There are 11 hidden switches. A switch that is on adds its own fixed numbers to the row, and there is some noise. The rows also spread widely along 17 directions, which tell nothing about the answers.
In the rows, 128 means zero.
Known rows, each followed by its switches (1 for on, 0 for off):
[133 106 117 136 123 156 159 125 121 125 117  63 104 118 101 159 124 141
 113  63 170 210 107  70 172  92  85 129  77  68 119  86 116] -> 1 1 1 0 1 1 0 1 0 0 1
[ 93 108 149 175 155 108 123 145 129 128  94 107 106 136 103 175  80 119
 111  97 144 169 121 136 162 120 143 178 119  87 133 142 119] -> 0 0 0 0 0 0 1 1 0 1 0
[146 172 160  61 131  86  99 139 100 105 149 144  87 135 106 182 152 119
 117 169 134 191 131 103 107 117 143 155 104  72 141 112 163] -> 0 1 0 1 0 0 0 0 0 1 0
[132 125 105 215 100 125 133 170 158 111  65 127 115 162  98  88  83 102
 106 148 154 147 121 189 169 127 136 240 158 124  92 164 129] -> 0 0 0 0 0 0 0 1 0 1 0
[145 125 164 129 134 163 104 143 154 108 170 135 144 128  83 150 114  99
  45 122 152 139 149 127  83 149  90 141 154 109 125 123 152] -> 1 0 0 1 1 1 0 1 1 0 0
[148  86 123 131  88 140 140 152 108 100 149 127 109 122  81 158 114 107
 151 103 135 224  87  87 144 126 129 141  99 119 169  77 134] -> 1 0 0 1 1 0 0 1 1 1 0
[ 76 120 132  86 122  99 130 130 145 119 129 142 154 152 130 189  76 125
 112 148 147 103 141 167 109 121  80 147 127 135 104  95 145] -> 0 1 0 1 0 0 0 0 0 0 1
[ 95 141 104 136 112 125 110 164 149 131 149 168 148 149  54 107  82  75
 137 153 173 138 157 155 186 152 164 167 162 128 165 146 106] -> 0 1 1 0 0 1 0 1 0 1 1
[119 127 146 106 118 165 128 122 133 110 127 106 111 118 103 157 121 107
  79  98 142 151 105  97 128  94  94 148 137  83 117 135 134] -> 1 0 0 1 0 1 0 1 1 1 0
[120 146 165 148 170 101 134 131 123 108  90 156 102 138  82 151 104 132
  66 153 150 123 101 164 142 122 120 181 144  62 105 180 122] -> 0 1 0 1 0 1 1 0 0 1 0
[160 105 161 140 157 173 114 115 144 120 171  77 135 138 109 126  80 121
 125 127 193 120 119 110 156  96 162 143 158  80 115 130 111] -> 1 1 1 1 0 1 0 1 0 0 0
[133 123 139 115 109 151 151 120 126 109 128 118 123 113  90 102 152 103
 115 126 121 181  99  90 145 119 127 145 118 133 113 114 125] -> 0 1 0 1 1 0 0 0 0 0 0
[131 108 143 128 134 170 127 139 106 161 163 177  93 102  82 127 133 184
  75  76 112 140 149  92 133 131 143 106 126  74 154 163 116] -> 0 1 0 1 0 0 0 1 0 0 0
[113 137 136 153 162  96 154 123 125 104 147 146  69 116  57 141 186 134
 112 161 140 185  88 105 135 167 138 111  83  83 115 109 118] -> 0 1 0 0 0 1 0 0 0 1 0
[ 84 122 149 177 157 104 115 100 145 146 158 121 149 156  99 103 112 123
 134 137 176 109 175 122 120 162 138 156  92  96 113 137 168] -> 1 1 0 0 1 1 0 0 0 1 0
[ 85  85 116 125 103  97 134 129 127 122 118 117 120 138 131 172  97 135
 146 125 122 144 108 112 151 129 123 139 103 123  88  66 159] -> 0 1 0 1 1 0 0 1 0 1 0
[168 146 140 104 130 127 129 120 128 105 115 107 105 131 146 124 119 104
 138 162 177 164 117 117 153  86 141 193 115  97 123 141 142] -> 1 0 0 1 0 1 0 1 0 0 0
[103 120 151 129 126 145 114 126 153  83 182  92  62 167  41 124 150 173
 119 136 137  96  81 135  84 121 140 168 137  51  72 114 147] -> 0 1 0 0 1 0 0 1 1 1 0
[112 146 171 119 126 125  83 124 125 125 148  77 143 168 123 121  99  98
 116 143 139 128 154 106 132 111 166 167 148 107  83 111 181] -> 0 1 0 0 0 0 0 1 0 1 0
[164 121 184  92 141 148 101 151 127 110 141 161 150 120 124 171  70 120
  39 148 140 137 151 143 101 122  85 141 166 119 127 121 172] -> 1 1 0 0 1 1 0 1 0 1 0
[141 122 117 137 138 123 135  84 106 153 136 111  88 112 119 141 157 160
 152 109 146 118 121  69 173 127 166  99 113  41 131 150 106] -> 0 0 0 0 0 1 1 1 1 0 0
[158 140 127 106  99 138 147 120 133 103 129 152 141 154 132 110  95 127
 122 164 181 134 123 142 116 101  84 187 113 115 106 126 177] -> 1 1 0 1 0 0 0 1 0 1 0
[173 121  97 160 105 202 123 110 134 136 175 136 114 117 110 149 135 116
 118 132 156 127 106  91 129 133 124 114 167  62  99 143 139] -> 1 0 0 0 1 1 1 1 0 1 0
[103 119 131  78 162 137 163 125 162 110 127 143 141 100  98 123 110 107
 103 146 164 132 124 140 167 121  94 127 119 161 123 115 102] -> 0 0 0 0 1 1 1 1 0 0 0
[127 112 128 136 150  97 105 178 136 107 125 155  72 128  70 123 109 140
 115 170 136 139 107 155 200 146 199 168 152 105 122 125 104] -> 1 1 1 1 0 1 0 1 0 1 0
[180  91 159 108 117 193  74 148 160 117 177 103  88 113  96 113 131 157
 137 106 123 120 144 119  94 114 192 205 142  81 167 165 135] -> 1 0 0 1 0 1 1 0 1 0 0
[136 120 150 158 141 131 125 112 123 118 132 178 121 110 107 146 103  94
 102 149 129 126  98 130 146 141 157 149 177 100 143 182 107] -> 1 0 1 1 1 0 0 1 0 0 0
[196 135 196 117 150 143 120  98 103  90  70  64 122 103 136 129 107  74
 104 154 133 162  66  86 202  78 189 166 189  92 102 159 107] -> 0 1 0 0 0 0 1 1 0 1 0
[111 101 112 224 137 167 146 107 158 121 137 141  65 124 104 119 149 151
 107 141 128  94  75 131 126 150 146 156 145  64  52 165 134] -> 1 1 0 0 1 1 0 1 0 0 0
[ 86 132 109 123 162 143 140 156 138 137 155 140 134 135  51 139  98  98
 102 121 179 140 139 132 193 136 130  99 135 126 135 110  87] -> 0 0 0 0 0 1 1 1 1 0 1
[138 110 119 133 106 102 124 130 115 145  91 140 107 123 104 123 123 168
 147  98 123 131 152 123 164 132 152 175 115  78 160 161 116] -> 0 1 0 0 1 0 1 0 1 0 0
[152 125 160 155 145 160 125 145 103 118 145 135 118 135  97 132 103 107
  76 135 139 180 113 112 130 111 133 143 133 107 108 123 162] -> 0 0 0 0 1 0 0 1 0 1 1

New rows. What belongs after each?
[ 87 124 107  94 105 110 110 129 158 113 107  85 142 122  95 176 109  59
 151 127 164 160 124 105 192 135 133 164 132 106 129  96 109] -> 0 1 0 1 1 1 1 1 0 1 1
[121 191 123 143 114 175 128 138 136 118 131  88 109 155  83  96 156  77
  72 125 161 182 123  95 149 106 117 174 139  86  69 137 152] -> 1 1 0 0 0 1 0 1 0 0 0
[172 125 128 145 113 160 102 112 121 149 157 124 142 130 146 115 112 111
 141 157 144 119 150  97 148 127 174 131 163 104 107 139 151] -> 1 1 0 0 0 0 0 0 0 1 0
[160 141 158  77 170 118 107 159 111 121 155  94 120 142 115  83 112 126
 121 169 159 166 156 114 178  89 176 150 109 145 106  82 157] -> 1 0 1 0 1 1 0 0 0 0 0
[120 128 153  84 145 133 152 157 102 106  96 101  86 122 106 166 106 141
  81 101 132 202  98 110 166  66  99 144 109 107 105  92 126] -> 0 1 0 0 1 0 0 1 0 0 0
[ 94 108 123 121  88 114 140 133  91 126 125 165 140 142 103 185  91 115
 106 115 115 168 102 114 135 131  94 118 121 117 140  98 151] -> 0 0 0 1 0 1 0 1 0 1 1
[146 124 143 120 139 124 116 129 147 109 129 109 121 143 115 137 104 132
 135 150 174 140 139 143 119 118 120 201  99  96 113 120 163] -> 1 1 0 0 1 0 1 0 0 1 1
[174  81 178 162 155 134 109 163 118 121 113 177 113 109 115 142  75 174
  38 126 107 129 136 157 127 144 133 161 149 110 132 146 153] -> 1 1 1 0 1 1 0 1 0 0 1
[ 98 123 148 115 123 122 108 105 150 110 180 120 171 154  51 157 110 104
 127 137 170 103 131 131 113 169 116 125 154  91 143 120 112] -> 1 1 0 1 0 1 1 0 0 1 0
[ 80  97 115 106 103 122 143 152 148 114 152 139 132 150  88 127 126 153
 105 140 105 121 121 152 108 147  94 122 115 174  83  62 141] -> 0 0 0 1 0 0 0 0 0 0 0
[177 127 142 137 136 132 144 112 115 100 138 131 148 125  81 166 126 108
  72 148 153 153  84 117 136 144  84 100 161  90 111 111 107] -> 1 0 1 1 1 1 1 0 0 0 0
[127 106 133 112 126 147 121 123 130 135 161 143 122 108 118 149 117 124
 138 126 140 139 142  96 131 130 138 120 117 109 148 119 141] -> 1 1 0 0 0 1 0 0 1 1 0
[147 104 124 148 113 162 129  64 167 113 141 116  89  90 146 142 173 118
 143 150 127 101  80  80 103 141 136 159 122  63  79 155 156] -> 0 0 0 1 1 1 1 1 0 1 0
[100 120 123 124 133 120 102 137 152 126 125 125 100 101  98 154 136  95
 120 149 113 138 122 113 170 144 170 142 160 104 114 131 107] -> 0 1 1 0 1 1 0 0 0 1 0
[174 147 123 130 112 119 106 163 136 126 104 160 115 125  77 129 127 135
  82 123 159 153 167 142 143 149 117 191 135  72 159 167 122] -> 1 1 0 1 0 0 1 0 1 1 0
[100 109 190 132 126 120  78 113 148  96 147  59 137 155  63 136 124 115
  98 133 103 100 115 133  93 144 158 160 186  97  99 127 122] -> 0 0 0 0 1 0 0 0 0 1 0
[158 132 144 195 115 134 118 143 144 103  96 107  98 137  78 134 125 110
  93 102 164 185 130 132 124 139 124 223 122  56 146 168 129] -> 1 1 0 0 1 0 0 1 1 0 1
[101 147 141 126 109 144 109 145 149  99 130 179 118 119  88 176 103  53
  96 139 129 162 118 137 109 141 121 188 167 110 156 162 144] -> 1 1 0 0 1 0 0 1 1 1 0
[160 130 112 126 150 154 127 147 135 130 125 168 104 117 109 146  86 121
 119 155 178 113 125 149 170  99 140 167 152  77 118 164 118] -> 0 1 0 1 1 0 1 0 1 1 1
[152 106 169 135 142 139 112 138 133 125  96  78 144 127 125 154  84 125
  71 110 146 143 137 118 150 105 114 162 140  94  94 123 140] -> 0 1 0 1 0 1 1 0 0 1 0
[159 111 149 151 110 154 133  82 128 106 133  88 149 135 109 103 120  92
 146 160 151 122  90 101 143 121 149 149 155  99  98 134 136] -> 0 1 0 0 1 1 0 0 0 1 1
[107 101 133 157 146 133 141  99 171 132 137 159  74  88 152 115 174 148
 138 139 109 116 138 112  81 151 144 178  55 120 115 157 168] -> 0 0 0 0 0 0 0 0 1 0 1
[137  95 130 221 135 169 151 148 123 119 108 132  75 141  93 122 100 159
  99 112 119 136  69 144 156 116 161 177 149  81  75 158 126] -> 0 1 0 0 0 0 1 1 0 0 0
[136 119  94 152  88 150 141 134 139 125 134 112  81 136  93  94 160 147
 160 109 145 184 121  94 132 123 130 198  62  83 116 121 173] -> 0 0 0 0 1 1 1 1 0 1 0
[153 145  82  92  91 194 122 125 133 146 167 176 108 104 120 148 144 121
 108 138 138 121 124  88 143 124 119 113 161  82 101 140 141] -> 1 1 0 1 0 0 1 1 0 1 0
[120 137 154  96 152 135 107 162 171 102 139 143  92 127  96 103 130 133
  87 167 130 111 150 165 109 121 142 200 133 130  98 139 156] -> 0 1 0 0 1 1 0 0 1 0 0
[ 88 149 120 106 130 120 149 133 138 103 114 117  96 125  93 148 142  93
 123 126 137 191  96 112 150 113 110 180  84 115 112 107 140] -> 0 0 1 0 1 0 1 1 0 0 1
[ 83 144 106  96 135 146 107 152 159 132 156 105  90 137 103 135 138 120
 131 139 135 118 142 117 148 112 154 156 121 111  67  97 155] -> 0 1 0 0 0 0 1 0 1 1 0
[138 125  95  94  99 161 119 166 130 133 116 127 109 110 150 174 104  93
 127 123 125 188 133 102 170  98 131 162 124 129 108  90 159] -> 0 1 0 0 1 0 1 1 0 0 1
[155 108 157 177 101 118 118 117 141 110  96 107 155 131 113 117 113 100
  92 122 143 158 134 115 135 162 120 180 134 111 120 134 147] -> 1 1 0 1 0 0 0 1 0 1 0
[125  89 113 119 110 114 133 111 149 142 115 138 156 109 154 165  88 124
 131 131 151 121 152 127 136 131  90 142 107 126 139 120 134] -> 0 0 1 1 0 1 0 0 0 1 1
[179  98 131 160 132 143 153 121 117 120 120 181  93 100 162 127 111 132
 151 176 121 152  95 128 136 115 165 164 120 123 121 150 151] -> 0 1 0 0 1 0 0 0 0 0 0
[112  80 162 177 139 147 133 113 162 115 149 109 153 134  71  76 104 117
 128 135 145 108 118 132 140 152 165 155 142 141 115 135 109] -> 0 1 0 1 0 0 0 0 0 1 0
[162 162 144  92 146 149 128 149 138  95 127 108 117 142  82 142  89  92
 102 144 197 166 107 146 166  73 124 189 158  81 138 152  98] -> 0 0 1 1 0 1 1 1 0 0 0
[150 109  97 157 108 146 135  95 156 125 165 115 139 117  89 168 128  89
 184 134 194 151 112  96 143 153 130 128 132  67 151 131  91] -> 0 1 0 1 1 0 1 0 0 1 0
[140 105 142 196  80 175 151  78  91 122 119 108 124 137  92 101 142 116
 134 103  93 147  60  80 131 118 156 149 154  77 106 165 129] -> 0 1 0 0 1 0 0 0 0 0 1
[117  45 127 219 131 135 141 127 172 110 110  26 142 131  94 113 114 123
 126 107 135 141 100 127 171 161 142 128 137 153  68  66  87] -> 1 0 0 0 1 0 0 0 0 0 0
[110  75 134 137 155 130 126 128 165 120 132 102 106  88 122 177 109 121
 132 113 136 155 116 105 154 137 136 138 104 120 120  95 121] -> 0 0 1 0 1 0 1 1 0 1 0
[139 102 130 125 124 133 141  77 164  94 128  37 111 127 106 168 145 147
 140 130 175 111  79  99 140 124 103 125 129  53  73  96 104] -> 0 1 0 0 0 1 1 1 0 1 0
[ 69  95 171 143 195 119 124 152 161 109 135 134 117 135  19 106  86 144
  85 116 155  95 119 175 184 155 172 156 155 117 142 155  60] -> 1 1 0 1 0 1 1 1 0 0 0
[122  97 156 150 149 115 158  97 112 128 105 131 144 128 104 130  77 135
 151 101 169 142 120 120 168 117 135 163  98  94 169 158 111] -> 0 1 0 0 1 0 1 1 0 0 1
[136  99 138 157 148 113  94 144 133 130 152 178 115 131 114 143  74 119
 148 172 159 116 147 158 141 150 185 175 140 105 163 155 146] -> 1 0 0 0 1 1 0 1 0 1 1
[150  93 147 141 123 182 140 118 156 108 108  86 106 107 131  82 125 117
 122 117 130 133  95  95 159 101 160 198 106 121  83 130 157] -> 0 1 0 1 0 1 1 1 1 0 1
[143 146 142 150 117  97 154 106 150  90  99 123 155 120  71 169 134  70
 109 131 186 193 119 121 120 167  61 161 103  88 170 136 110] -> 0 1 0 0 0 1 1 0 1 1 0
[ 78 113  97 139 103 128 113 166 170 146 112 130 140 138  99 146  96 122
  99  95 134 131 181 156 143 150 101 176 132 135 121 120 133] -> 0 0 0 0 1 0 1 1 0 0 0
[164 101 123 124 113 220 131 144 144 113 192 104 141 137  63 125  86  99
 163 120 187 169 111 115 134  92 137 154 145 107 150 115 114] -> 0 1 0 0 1 0 1 0 0 1 1
[123 103 150  80 137 124 144 132 151  98 101 130 132  95 128 159 103 114
  89 138 134 156 110 130 142 112  86 157 109 149 117  99 129] -> 1 1 1 1 0 0 0 0 0 1 1
[209 131 136 165  93 117 153  94 105  97  70 143 141 103 143 120 133  78
 132 163 128 196  81  95 158 140 122 184 125 112 128 149 154] -> 1 1 1 0 1 0 1 0 0 1 0
[139  68 125 163 118 125 124 111 176 145 117 109 146 130 108  56  96 190
 147 118 168  60 179 159 156 149 147 173 132 119 138 163  98] -> 0 0 0 0 0 0 0 1 0 1 0
[107 118 124 193 158 110 160  91 104 129 147 105 102 149  93 148 128 115
 187 136 164 159  75 102 167 129 180 118 103  76 121 130  96] -> 0 0 0 0 0 0 1 0 0 0 0
[131 102 148 147  99 119 160  59 152  94 105 157 155  97 125 152 140 103
  96 143 130 119  85 107  96 175  62 139 130 110 115 144 139] -> 1 1 0 1 1 0 0 1 0 1 0
[150 100 134 138 104 124 117 108 181 102 156 104 180 178 113 170  52 138
 131 156 223  66 149 189  85 137  71 171 157  83 120 119 129] -> 0 1 0 1 0 1 0 1 0 0 1
[126 128 179 114 158 155 120 113 126 128 149 183 119  96 118 166 109 125
  64 127 110 123 124 107 104 132 122 131 142  95 129 163 156] -> 0 1 1 0 0 0 1 1 0 1 0
[136  47  97 174  68 113 146 122 109 142 135 150 158 119 119 171  87 129
 190 110 125 178 122  99 149 168 128 105 106 129 180  85 129] -> 0 1 0 0 1 1 0 0 0 1 0
[163 124 112 127 126 187 140 136 170 118 134 170 121  88  91 157 117 116
  74 121 158 135 125 146 121 129  79 155 162  94 147 174  93] -> 0 0 1 0 1 0 1 1 0 0 1
[153 126 125 136  83 114 149  86 148  86  96  75 103 136 110 112 147 136
 171 126 169 161  91 108 135 115 111 213  93  65 129 140 127] -> 1 1 1 0 0 0 0 1 0 1 0
[147 128 135  88 162 154 135 125 102 143 156 103 143 139 100 128  83 131
 140 131 195 142 140 102 182  77 135 110 118  95 119 105 124] -> 0 1 0 0 1 0 1 0 0 1 1
[ 97 134 120 140  64  91 126 102 103 136 114 104 174 171  90 111 102  93
 175 107 153 164 145  94 167 138 134 162 120 102 153 118 145] -> 0 1 0 0 1 0 0 1 0 1 0
[138 108 128 101 152 150 147 109 131 128 173 169 129 102 122 156 129 146
  90 157 142 106 119 116 126 145 105  60 137 131 109 103 118] -> 1 0 0 0 0 0 0 1 0 0 1
[216 116 119 238  87 135 153  99 137 104 112 169 151 132  96 121 114  97
 130 178 169 144  93 155 118 178 120 164 180  85 146 188 102] -> 0 1 0 0 0 0 0 0 0 1 0
[ 97  90 175 163 137  79 133 100 104 110 137 122 151 157  79 117  84 129
 145 137 127 125  97 129 153 150 170 132 133 124 145 118 117] -> 0 0 1 0 0 0 0 1 0 1 0
[152 109 120 133  93 140 108 119 184  97 171 118 114 125  71 145 149 134
 141 141 162 129 124 134  86 165 120 174 137  75 148 135 107] -> 1 1 1 1 0 0 0 0 0 1 0
[112  80 124  97  92 128  87 145 158 104 133  93  85 137 118 156 108 164
 154 141 105  96 113 152 118 114 160 190 149 103 100 104 143] -> 0 0 0 0 1 0 0 1 0 1 1
[181  21 131 188 126 192 175 110 153 114 154 129 159  86 140 161  61 113
 157 113 181 173  91 113 121 123  91 122 104 144 161 103 116] -> 1 0 0 1 1 1 0 0 0 1 0
[ 97  93 154 132 110 149 116 107 161 121 110  34 142 156  76 108 111 169
  81  68 144  85 129 114 136 114  92 173 136  67  63 119 139] -> 0 1 0 1 1 1 1 1 0 1 0
